The rows are grouped in 2 ways, from coarse to fine. Each group lies inside one group of the grouping before and may be the whole of it. The rows also spread widely along 5 directions, which tell nothing about the answers.
Some rows, each with its group in each grouping after it:
[-13  16 -18  -4   0   2  -4   1 -16  -2 -16  -7 -10  -7 -14   0   8 -19
   1 -17   7  -1 -12  -4 -15 -13  15   0 -12] => Gotol sepi
[  2   2   1   0   0  -2   2  14  -7   0   0   1   4  -6  -7   1 -10 -10
   8  -4  22  14   2 -10   4  -6   9   8  -6] => Gotol zavat
[ 14   8   7   6   4   2   0  20  -3   0   8   4  21   3   9 -13 -33   0
   7   2  14  18   6   1  32  17   4   9   2] => doko rovum
[  8  -4 -14  -7   6  10 -11  15 -13 -16 -25 -11   7  -7 -14 -16  10  13
 -18  -4  12   6  -5   3 -17  11  24  -5 -13] => doko pid
[ -6  15   0   5   5  -6  -2  15 -16  -7   3   7   4  -1  -9  -6 -11 -19
   5  -2  12   2  10  -4   6   3  -4  13   2] => Gotol zipe
[  3  -3 -21  -4   3   9  -6  10  -5 -13  -2  -5   9   0 -15 -17  -4   7
  -3  -1   6   0  13  -5   0   4   5  12   8] => doko kina
[  2  -4   7   5  -2   7  -8   5   6  -4 -16  -4  16  -3  15  -5  -4 -16
  10  -7  14  29  -9  -4   7   2  20   0 -18] => Gotol sepi
[  0   3  -7  -6  -3  14  10   2  17  15  12   1  16   5   4   0 -11  -4
  28  -1  -1   2  24 -11  32  -7   3  14  15] => doko rovum
[ 21  20  -4 -11  -8 -11   1   4  -8   4  -1   5   2   3  -7   8 -33  11
  15 -15  32  12  12 -17  12  -3  14   6   1] => doko kina
[-17  -4  -8   4   4  16  -6   6   1  -4  -3  -1   8  -5  -8 -15  19 -27
   4  -2  -6   7   2   0   4  -1   6  11  -6] => Gotol zipe
[ 15  -5  22   7  -2  -3   1  16   4   1  19   7  19   0  16  -5 -36 -12
  20   1  23  30  13 -10  31   4   2  17   1] => Gotol zavat
[  6   8  -5  -4  -4   1  14   1   0   6  26   6   6   3  -9  11 -25   6
  27 -11   8 -10  34 -16  29  -7  -3  16  21] => doko pid
[-16  15 -29 -13   1   8   9   9 -10   4  11   3  -1   1 -25  -5  -1  -3
   8  -4  -7 -30  23  -6   7 -14  -5  20  25] => doko rovum
[  7  16  -6  -2   1   6  13  -9   3  12   2   1   6   0   3   9  -4  -2
  29 -18   8  -1  16 -11  25  -8   9   1   1] => doko pid

New rows, each followed by its group in each grouping:
[ -6  22  -9  -3  -6   4   7 -16  -3  20 -10  -5 -12  -9   5  14   8 -22
  28 -27  10   6  -7  -8   2 -23  18  -7 -10] => Gotol sepi
[ 12   7  10   2  -4   5  -6   0   6   1 -25  -7  10  -3  18   5  -6 -12
  13 -16  26  36 -19  -6   4   3  30  -8 -27] => Gotol sepi
[  3  -5  21   4  -4   6  -1   3  17   1  14   1  22   4  13  -1 -10 -23
  29  -2   5  23  18  -9  33   0   2  12  -1] => Gotol zipe
[-12   8 -30  -9   7  10   3   4 -15  -9  -7  -6  -3  -5 -26  -8  10   0
  -5  -6  -1 -18   8  -1 -11  -3   1   8   9] => doko pid
[  6   8 -18  -2   6  12 -12  11 -14 -11 -30  -9   9  -2  -3 -21   9   1
 -13  -7  13  17 -15   4 -13   8  25  -8 -22] => doko kina
[-10   3 -17  -8  -5   0   3   3  -9  -4   2  -3  -6  -5 -17   7 -11 -11
  11 -13  12  -2   9 -13  -8 -15   6  19  12] => Gotol sepi
[  8   9   8  -2  -2  -5  -4   6 -10  -7 -13  -2   4  -6   0   4 -23 -13
   7 -10  23  27  -9  -9   1  -1  18   4  -9] => Gotol sepi
[  2   1   6   2  -2  -1  -8   5  -2  -3  -5  -5  10  -2   8  -2 -10 -12
   9  -7  18  25  -9  -5   2   1  15   5 -10] => Gotol sepi
[  0   1 -10  -7   7  -2  -6  30 -21 -17  -4  -1   7  -2 -22 -16 -22   8
 -18   7  13  -1   6  -1  -4  13  10  14   8] => doko rovum
[  0 -13   5  -1  -5  15   0   2  11   5   0  -6  11  -1   4  -7   9 -16
  19  -6   7  15   6  -6  10  -7  10   4  -3] => Gotol zavat
[ -5  -5  -5  -2  -3  -4   6  12  -2  -1  24   6   5  -1  -9  -2 -17 -15
  17   3  11   1  27  -8  14 -11  -8  27  21] => Gotol zavat
[ 11   4   0  -9  -1   8  -2  13   3  -3 -19  -5  14  -4   1  -6  -3   8
   1  -6  12  20  -2  -2   0   5  26  -2 -12] => doko rovum
[-16  -8 -11   9   8   6   0  24 -16 -11  20   3   9  -6 -12 -20 -10 -27
   1  10   3  -1  11   3  11  -5 -16  22  13] => Gotol zavat
[ -7  17 -13   3   5 -21  -3  30 -36 -15   7   6  -8 -11 -30 -11 -29  -9
 -14   1  27  -4   1  -1 -11  -4  -3  23   8] => Gotol zavat
[ -5   0  -6  -6   4   5 -11  12  -9  -9 -26  -6   4  -8 -15  -8  15  -9
 -11  -6  13   9 -11  -1 -26   3  23  -3 -18] => Gotol zipe
[ 16   2  12   2   3   6   3   1  10   5  -1   1  21   4  17   0 -11  -1
  24  -7  14  19   9  -6  34  12  13  -3  -6] => doko pid
[-17  13 -27  -8   4  -9   4  18 -29  -9   7   6 -14  -8 -29  -8  -9 -15
  -6  -4  13 -18   5  -3 -16 -15  -3  20  13] => Gotol zavat
[  4  -6   1  -9  -8  -4   4   8   4  -1   6   0   3  -5 -11  12 -12   2
  17  -3  21  11  18 -15  -2 -15  10  19   8] => Gotol zavat
[  3   9   3  -1  -3   5  10  -6   9  20  -8  -7   1  -4   9  12   8 -17
  30 -18  13  14   0  -5  11 -20  17  -4 -13] => Gotol zavat
[ -5 -20  -4  -3   6  19 -18  11   2 -20 -26 -14  15  -8   1 -20  19 -18
  -8   0   4  29 -20   2 -17   6  23  -3 -20] => Gotol sepi
[  0  21  -9  -1  -2  -8  15  -1 -13   7  22  13  -1   5  -4   7 -26  -2
  27 -11  11 -17  29 -13  33  -7 -10  12  21] => doko pid
[-14  -6 -12   1   9   0  -5  21 -19 -23   7   0   8  -5 -17 -16 -16 -23
  -8   8   4   1   5   1  -1   3  -8  24   8] => Gotol sepi
[  3  -2  -3 -13  -7  -2   6   0   8   2   8   0   1  -5 -14  18  -9   0
  24  -7  15   3  20 -15  -5 -20   9  21  11] => Gotol zavat
[-12  -1 -22 -11  -1   2  -2  11 -12 -15  -3  -3  -3 -11 -29  -1  -3  -8
  -1  -3   4  -9   8 -13 -22 -13   2  22  16] => Gotol sepi
[ 14  -8 -17 -11  -2  -8  -7  24 -13 -24   5   7   5   2 -24  -9 -37  21
  -8  10  22   2  24 -18   0   5   0  27  22] => doko kina
[ -4 -10  -8  -6  -5   0   6  15  -5  -5  15   1   3  -5 -15   0  -9  -9
   7   4   7  -1  19  -9   1 -12  -5  25  16] => Gotol zavat
[  0 -17 -10   1  11  14  -8  24  -8 -20   3  -1  21   0  -9 -23  -4   5
 -10  12   0   6   8   1   8  20   1  13   3] => doko pid
[  6  37  -9  -6  -7 -13  15   4 -16  16   9   8  -5   3  -9  10 -36   3
  20 -14  21  -8  15 -14  19 -10   4  12  11] => doko rovum
